The rows come from 5 hidden closed curves, with some noise, and rows from the same curve form a group. Each curve winds through 4 dimensions. The rows are also pushed far along 2 directions, which tell nothing about the answers.
In the rows, 128 means zero.
Known rows, each followed by its group:
[144 115 104 116 121 133 116 158 126  99 113 143 116 155 111] : zef
[123 142 135 106 132 136 108 143 117 142 150 135 136 153 115] : Letu
[ 81 146  62  84 136 108 149  96  89 105  89  28 117 140 149] : Zekot
[174 122 174 180 110 191 116 153 123 163 146 183 177 119 141] : zef
[ 88 145 109 119 132  80 154 110 145 123 101  92 116 103 129] : zef
[105 131 175 168 122 121 141  85 139 159 177 143 157  74 133] : Zekot
[ 95 133 116 111 131  98 143 134 143 118  78 110 110 121 117] : Zekot
[112 115 165 135 113 140 118 109 127 123 147 152 153  98 122] : Zekot
[ 94 131 170 165 154 106 152  89 150 194 185 136 114 122 112] : zef
[ 56 132 108  60 134  97 124  93 106  98 120  74 108 136 106] : Zekot
[ 87 137  67 114 122 110 155 109 103 104  82  58 124 131 134] : sib
[ 97 155 107  91 135  90 124 146 134 128 119 109 120 144 106] : sib
[ 89 149  70  74 132 137 129 123  74 118  86  42 131 168 139] : Tov
[123 125 191 145 125 115 116 114 157 144 178 181 142  85 116] : Tov
[109 139 105 124 148  73 147 120 154 134 139 112  90 137 111] : Tov
[108 123 124 138 143 130 145 113 122 155 132 113 112 153 118] : zef
[186 113 113 138 114 185 105 166 102 115 126 152 143 165 135] : Zekot
[ 76 138  71 115 127 102 156 105 107 112  93  58 118 135 128] : sib
[175  92 201 188 117 169 118 101 141 144 193 199 150  86 142] : Letu
[103 135 152 132 145 115 130  88 124 161 193 121 127 124 123] : Tov
[ 78 136 199 139 147  60 139  69 178 159 206 155 118  63 107] : Tov
[122 136 143 110 129 114 108 130 133 128 169 146 131 127 111] : sib
[ 77 142 171 169 154  48 172  62 184 176 181 127 103  66 120] : zef
[102 126 100  91 145  99 131  94 114 109 151  87  96 143 122] : Tov
[159  94 176 186 124 161 137 129 151 150 136 187 129 116 128] : Letu
[110 115  82 125 122 145 139 126  95 114 103  95 121 163 119] : sib
[146 138 127 130 126 134 128 167 142 132  81 140 132 130 134] : sib
[151 125  97 143 117 123 129 154 136 106 118 140 125 135 122] : Letu
[ 80 127 100 105 152  96 147 105 124 135 127  87  87 162 106] : zef
[101 130  86 113 135  95 141 136 133 113 100 103  99 153 105] : Letu
[118 110  99  91 121 152 122 111  88  85  92  85 123 140 143] : Letu
[ 89 134 125 102 132  83 140  94 136 107 117  95 114  96 130] : Tov
[158  96 140 164 118 170 135 148 131 127  96 162 125 138 129] : Letu
[159 129  71 116 120 141 126 181 118 100  68 117 118 168 129] : Tov
[105 152 152 158 139  58 148  77 167 151 206 129 128  67 129] : Letu
[125 119 149 140 151  88 149 102 166 141 145 138  90 108 126] : Zekot
[123 125 200 151 129 115 114  91 154 151 220 181 144  82 118] : zef
[175  92 167 155 126 187 121 138 124 136 121 172 129 137 139] : sib
[ 60 137  99  76 118 115 130 101  94  96  90  65 137 121 124] : Zekot
[180  86 122 128 114 211 111 160  93 103  74 145 131 168 144] : sib

New rows, each followed by its group:
[125 132 103 131 125 136 140 109 106 121 116  87 137 121 155] : Zekot
[ 88 135 109  74 126 102 123 115 119  88  95  90 119 117 126] : Tov
[124 128 142 155 122 116 144  96 138 130 144 126 140  84 144] : sib
[ 83 138  84  68 142 111 125  99  91 109 127  57 108 160 126] : Tov
[191 118 126 144  96 160 100 194 139  93 104 190 155 125 126] : zef
[100 136 173 177 144  72 163  82 182 171 171 143 118  68 126] : zef
[102 147 139 114 126 134 121 125 113 147 135 115 153 125 128] : zef
[121 143  97 124 124 146 138 133 103 132  86  83 144 136 149] : Tov
[191 109 157 200 105 160 137 150 153 132 114 187 158  87 152] : zef
[103 129 158 113 130 107 115  93 131 126 183 135 132 104 117] : zef
[119 118  92 107 133 126 129 139 117 109 107 112 101 166 111] : zef
[119 122 126 122 147  92 146 109 152 124 119 117  88 121 128] : Zekot
[172 109 185 162 106 159 107 140 147 123 150 203 160  87 132] : Tov
[176 128 135 165 116 151 122 178 145 145 122 179 143 140 122] : Tov
[150  99 133 131 115 170 120 118 105 102 113 131 135 124 147] : Letu
[188 129 145 172 102 171 120 150 127 128 123 159 176  96 166] : Letu
[ 96 114  97  98 135 107 141  88 113  93 113  77  98 128 130] : zef
[165 107 161 167 138 120 140 120 166 142 147 170 106 106 135] : Zekot
[138 114 139 193 116 142 146 117 136 151 155 156 145 113 127] : sib
[ 84 130 117 123 150 109 150 102 124 155 133  93 100 154 111] : zef
[ 63 158 155 142 145  67 155 102 163 179 159 122 123 102 101] : Zekot
[134 123  95 101 120 123 114 160 126  89 101 131 116 154 110] : zef
[116 152 124 115 132 100 125 151 145 140 125 135 126 133 111] : sib
[124 143  90 106 112 112 130 158 129  93  67 108 135 120 131] : zef
[ 75 153 174 120 144  80 127 113 158 172 179 146 126 114  94] : Tov
[ 77 154 147 103 140  92 124 126 143 156 149 127 128 131  97] : Tov
[169 123 173 154 121 163  99 148 133 152 186 194 156 130 122] : Letu
[154 113 103 121 138 127 137 128 130 107  98 111  96 139 146] : Zekot
[ 70 153  93  49 126 111 110 119  89  98 106  65 134 142 121] : zef
[ 49 149  68 100 137  75 164  85 112 115  98  38 107 128 124] : sib
[195 107 189 171  97 188  92 147 132 127 178 216 182  96 139] : zef
[157 135 138 152 108 125 124 161 155 119 113 166 151  97 131] : zef
[118 113 197 152 135 118 119  91 153 152 209 180 130  97 107] : Zekot
[141 130 182 148 118 142 107 147 146 150 161 189 156 109 113] : Tov
[171  91 127 146 110 169 121 126 114  91 120 149 135 121 145] : zef
[160 107 133 142 131 137 120 116 129 116 167 150 117 129 132] : Tov
[ 84 119 104 112 145  87 157  77 128 112 117  74  90 117 132] : zef
[179 117  59 126  97 161 117 188 107  69  64 127 137 160 136] : Letu
[116 141 178 182 142  97 156  88 166 182 177 145 137  74 137] : Tov
[158 136 178 166 124 160 120 151 141 176 147 176 161 117 134] : Letu
[117 145  62  99 119  94 133 130 116  83 105  77 124 127 135] : Letu
[ 70 138 103 103 151 106 150 101 112 149 115  70 100 160 117] : zef
[167 132  90  93 107 199  95 200  82 104  60 123 157 184 138] : Letu
[167 129  82 129 101 195 123 170  81 109  50  97 164 153 165] : Tov
[ 89 147 167 145 151 104 139  80 136 186 204 121 133 114 122] : Tov
[ 99 109 179 157 151 117 141  78 144 174 202 153 105 127 103] : sib
[ 85 152  97 107 127 107 139 141 121 131  86  89 131 140 117] : Zekot
[110 136  48  78 140  92 140 138 117  86  77  65  83 166 123] : Tov
[201  99 109 150 122 167 128 149 123 103  96 140 118 139 161] : Zekot
[117 138 172 158 132 137 132 115 133 179 166 148 149 115 125] : zef
[111 127  74  66 134 136 113 134  86  88 102  78 107 180 120] : Zekot
[ 88 133 144 123 149  64 136 103 164 143 184 141  93 122  91] : zef
[107 154  76  99 123  93 137 113 115  96 108  68 130 110 147] : Letu
[125 132 136 124 126  95 120 143 154 119 148 157 119 119 103] : zef
[ 66 163 124 103 152  66 140 124 149 163 144 106 107 141  96] : Tov
[109 148 148 146 129  79 143 121 168 142 141 142 131  83 121] : zef
[ 63 141 101  55 137  87 121  90 105  92 134  67 110 132 115] : zef
[165  96  89 129 108 185 125 179 103  91  39 130 126 169 133] : Letu
